The rows of a group lie close to one hidden flat surface of 8 dimensions, which may be shifted away from zero. Surfaces can cross.
In the rows, zero is written as 128.
Some rows, each with its group after it:
[172 108 136 116  76 158 121 139 116 201  92 130 161 102 103 139]
R
[112 192  93 151 123 108 143  65 138 111 169 104  77 106 115 150]
Y
[184  98 133 136  86 141 147 124 112 176  93  78 116 165 163 102]
Y
[110 123 136 166 129 129  98 109 100  77 110 106 150 182 143 114]
N
[126 143 123 135 102 109 115  97 145  95 121 105 127 124 174  99]
Y
[ 99 173 129  61 165 153 135 104 170 127 168 106  62  79 142 137]
L
[144 131 109 132 148  65 157 180 104 158 133 201 111 175 133 114]
N
[110 103 154 130 163 125 158 141 184 181 170  85 101 137 136 123]
R
[ 85 142 134 138 145 156  59 103  86  62 107 133 154 153 124 135]
R
[ 86 134 122  80 186 121  56 131 129 177 134 174 107 136 191 105]
Y
[131  93 129 189 106  91 143 157 138 107 111 168 201 114  93 134]
L
[106 109 142 167 149 140 139 141 149 142  82 161 159  96  71 175]
L
[145 123 120 138 148 111 149 134  96  85 127 106  91 207 168  93]
F
[114  92 168 129 178 204 130 145 119 115  50 115 133 138  95 166]
R
[191 110 107 168 102 139 190 125 118 156  28 134 110 111 116 149]
F
[110 147 121 142 136 129 136 142 108  95 154 162 151 106  54 169]
R
[146 102 138 132 140 137 145 134 152 219  80 130 105 121 135 138]
Y
[106 123 135 143 120 108  79 121 139 227 156 145 153 127 123 130]
N
[152 129 124 105 101  76 135 158 129 151 120 161 134 152 173  88]
L
[173 126  88 108 138 119 172 149  84  93 182 125  89 147 132 114]
F
[129 148 153  68 115 126 128 166 129 105 118 161 137 132 133 113]
L
[114 102 164 175 115  89 121 149 156 159  81 139 169 173 144 109]
N
[138 156 109  97 107 133 110 134  63 103 200 123 128 151 100 125]
Y
[127 144 133 146  82 138 100  98 113  96  99 117 163 124 118 134]
F
[169  98 127 125  97 142 127 148  83  95 142 102 157 157 130 106]
R
[ 95 123 174 114 172 159 147 159 155 107  84 138 125 131  93 160]
F
[154 111 133 175  61 112 143  89 159 139 146  44 141 143 158  95]
R
[173  89  94 160 125 170 122  91  83 138 104  76 109 138 151 122]
L
[112 124 137 133 105 103 110 136 151  85 160 143 185 105 126 114]
Y
[106 162 130 154  86 135  93  68 129 109 110  99 141 117 122 139]
Y
[174 112 106 147 101 135 152 126 100  71  84 122 140 130 136 117]
R
[123 111 176 122 141 153 156 177 114 135 129 119 137 178  72 148]
F
[ 96 143 104 122 167 106  90 131  99 156 235 149 119 141 109 133]
Y
[122 137  88 152 134  77 106 126 105 122 175 181 144 126 133 120]
L
[136 113 129 146 108 117 107 104 149 144  80 112 139 129 188  98]
R
[136 132 161  85 107 139 121 155 127 132  75 143 139 149 145 113]
L
[115 101 147  98 134 111  92 174 132 182 187 157 166 134 126 109]
R
[151 121 127 108 117  89 195 155 181 127 178 117 110 107 149 103]
L
[146 100 116 126 107 121 161 128 191 140 179 118 154  28 120 130]
F
[138 114 141 177  62 115 135  99 164  86  77 103 187 103 139 116]
F
[123 186 131  65 120 156 123  97 132 118 135  99  72 112 146 131]
N
[136 158 116 115 105  69 120 146 112 186 132 178 113 165 154 104]
F
[179 143  90 132  75  91 176 116 125 114 147 121 112 114 141 110]
N
[130 109 114 175 119 144 110 103  89 105 148  98 154 144 108 136]
N
[124 162 117 114 103 132  75 102  92 197 118 153 121 134 124 138]
Y
[103 100 144 144 183 143 137 121 174 155 114 102 100 126 149 132]
Y
[106 134 110 173 154  71 121 148 112 169 167 186 135 154  98 140]
L
[138 131  98 150 110 104 103 122  72 131 190 128 140 165 122 115]
N
[126 157 111 160 105 126 141  99 119  96 112 139 139  99  81 161]
R
[125 118 111 150 109 134  94  70 168 199 130 100 130  72 159 126]
F
[153 162 148  84  50 105 147 125 157 169 156  87 113 139 149  98]
N
[147 163 106 123 131 141 156 114  88  76  87 135  86 139 117 144]
N
[148 112 101 121 185 113 200 176 128 111 127 174  92 116 115 139]
N
[156  91  92 174  97 143  84  94  94  84  54 151 192  89 147 123]
L
[130 161 129 118 109 150  97 114  94 225  86 159 114 129  92 163]
F

New rows. What belongs after each?
[111 113 160 167 131 151 148 137 124 107 162  75 146 168  70 151]
L
[190 109 117  86  80 155 110 138  87 205 108 124 129 126 151 109]
R
[ 97 138 140 155 153  93 120 156 128 192 115 188 134 159  97 149]
L
[119 155 135 134 130 146 125 113 108  68  43 147 129 134 117 148]
F
[153  75 182 169 100 127 185 172 146 137 107  85 166 183  96 123]
F
[ 94 135 148 158 145 116 102 130 133 200  71 174 134 156 109 152]
L
[137  97 132 149 120 105 129 146 140  94 111 136 168 136 157  98]
R
[115 155 150 144  99 132 114  94 151 159  52 126 127 122 134 139]
N
[175 111 105 132 126 112 189 153 141 117  61 170 114  92 142 128]
R
[164  86 147 116 112 162 143 168 120 172  94 140 162 109  92 144]
R
[125 130 146 108 152  67 169 179 179 157  97 184 104 150 171 100]
N
[162 115 111 121  92  94 120 118 136 155 126 118 127 135 200  76]
R
[160  97 126 143 155 147 184 133 145  98  45 113  95 128 157 126]
R
[142  76 188 158 110 135 189 186 156 113 109  94 174 171  84 130]
F
[127 120 118 156 119 137  92 127  45  87 156 114 158 188 102 128]
L
[ 73 174 134 110 150 130  80  89 170 125  78 164 116  77 150 144]
Y
[ 84 112 150 138 166 126 117 104 212 114 108 112 130  87 170 119]
F
[117 129 117 127 159 146 103 124  83  53 102 136 129 154 140 124]
R
[106 114 146 116 163 133 119 143 145 185 176 108 110 152 131 125]
F
[109 182  99 130 118  95 112  82 135 156 184 120  92 116 136 130]
R
[135  89 139 145 114  91 141 173 141 110 193 123 177 144 124  98]
R
[133 129 132 112 111 141 115 116 149 103  85 132 146  86 151 122]
L
[150 155 131 113  93 152 131 129 104 184  92 146 127 109  80 166]
Y
[110 130 143 127 117 135 109 122 105  24 176  81 154 171 133 102]
F
[ 81 155 114 128 161 106  83 107 109  74 184 129 118 161 157 108]
R
[140 172 134  95 103 109 148 132 125 138 110 138  91 152 144 116]
N
[131 127 134 128 108  97 132 115 202 154  53 149 133  84 194 103]
Y
[150 182 144  84  69 122 155  99 176 148  97  97  90  98 155 117]
N
[ 97 125 110 131 208 155 107 126 100 118 127 159 107 122 108 158]
N
[144  92 137  92 157 143 148 194 107 147 187 134 130 147 104 123]
R
[114 143 101 142 119 103  91  81 133  97 152 113 129 119 181  98]
N
[117 137 118  89 176 148 154 149 139  71 143 149 102  89 114 147]
F
[135 119 107 130 155 101 149 157 125 169 154 173 116 119 115 136]
N
[124 155 168  93 118 179 141 130 114 147 109  94 104 156  85 156]
N
[168  88 132 133 124 127 173 144 150 186 106 104 106 142 157 113]
Y
[101 133 144 128 107 122  91 141 137 105 144 160 195  98  96 135]
Y
[115 130 114 133 129  81 131 121 165  79 179 125 138 112 164  97]
Y
[ 90 110 163  93 175 174  95 141 151 101  90 133 140 116 144 131]
Y
[101 121 160 150 147 135 144 142 173 157  80 157 148 102  82 171]
L
[ 95 154 143 116 178 133 124 134 120  84  53 158  94 169 143 136]
F
[ 93 146 127 156 159 167 118  75 115 115 159  68  92 144  94 168]
Y
[160  50 142 139 151 127 179 193 134  64 115 117 158 159 147  96]
R
[165 144 109 143  93 136 128 115  73 177  86 132 112 165 112 138]
F
[115 132 114 159 102 118  69  97  89 145 171 112 153 158 132 114]
N
[170  83 141 138 112 146 179 160 116 120 141  85 133 159 112 119]
L
[104 145 170 111 136 134 113 133 132 100 105 105 116 182 150 112]
N
[146 150 140  81  79 170  96 125  72  84 104 119 154 139 114 127]
Y
[150 151 140 115  96 153 167 109 156 122  46 116 107  88 118 151]
Y
[ 81 151 113 148 163 114  72  70 132 147 155 104  91 142 173 117]
Y
[161 169 105 110  96 117 187 123 133 127 130 132  89  92 100 148]
Y
[138 131  98  78 157 143 152 140 134 156 225 124  85  79 113 139]
N
[148 101 122 108 151 103 163 182 145 148 144 166 126 118 138 115]
R
[131  94 151 108 165 182 128 163  95 118 113 124 137 148  98 145]
R
[181 123 109 119 124 170 194 140  99 131  84 131 100 101  78 169]
R
[123 137 143 103  96 136 105 141 109  39 133 130 178 126 119 114]
L
[128 100 169 150 142 125 200 176 167 157 148 107 126 150  67 152]
L
[103 162 155  70 146 144 125 122 165 120 122 108  83 127 162 117]
N
[143 153 119  79 137 105 153 184  97 162 166 185 104 147  97 132]
F
[114 149 181 109  88  87 137 161 161 129 144 114 144 188 145  91]
L
[181  84 122 157  82 101 164 134 145 140 111  99 144 139 174  88]
L
[135 111 122 170 138 141 146  93 143  92  49  98 110 128 166 125]
F
[ 90 122 107 125 196  84 124 129 181 155 182 152  89 113 183 104]
Y
[ 78 145 141 184 152 140 115  87 151  68  51 137 148 109 103 166]
R
[131 118 129 115 132 138 127 139 153 112  69 179 154  62 119 145]
L
[148 126 125 163  51  93 117  95 162 176 118 107 161 107 158 102]
R
[132 155 126  96 158 166 161 135 100 101  95 133  75 138  97 160]
N
[120 123 167 138  78  78 147 164 193  98 129 147 200 112 120 109]
F
[122 156 127 130  87 140  93  96  98  94 137 106 145 136 121 126]
Y
[139 118 115 145  95 132  90  86 148 115  42 144 166  72 178 116]
L
[116 135 107 139 120 156  81  82 103  63 128 115 154  94 136 130]
L
[135  76 141 150 154 108 164 164 166  93  97 136 150 134 154 107]
R
[161 127 153 119  76 177 148 133 109 111  82 102 153 124  78 151]
Y
[158  98  69 145 151 107 155 145 132 115 126 201 146  42 118 142]
L
[107 124 131 130 105  99  81 136 113  58 211 129 194 139 135  94]
Y
[145 143 118 112 119 119 147 138  90  81 169 111 108 169 137 108]
N
[ 72 108 166 142 164 146  96 126 192 138  84 146 164  86 118 152]
Y
[128 108 110 112 174 134 151 140 155 133 178 132 107  79 122 137]
N
[123 137 152 106 130 171  99 139  54  93 150  92 130 206 100 127]
L
[155 128 118  91 137 164 131 119 104 185 110 111  73 132 148 131]
R
[106 101 149 148 158 110 146 133 194 149 110 118 123 125 163 114]
R
[128 135 137  90 135 152 116 157  76  84 147 140 136 154  98 134]
L
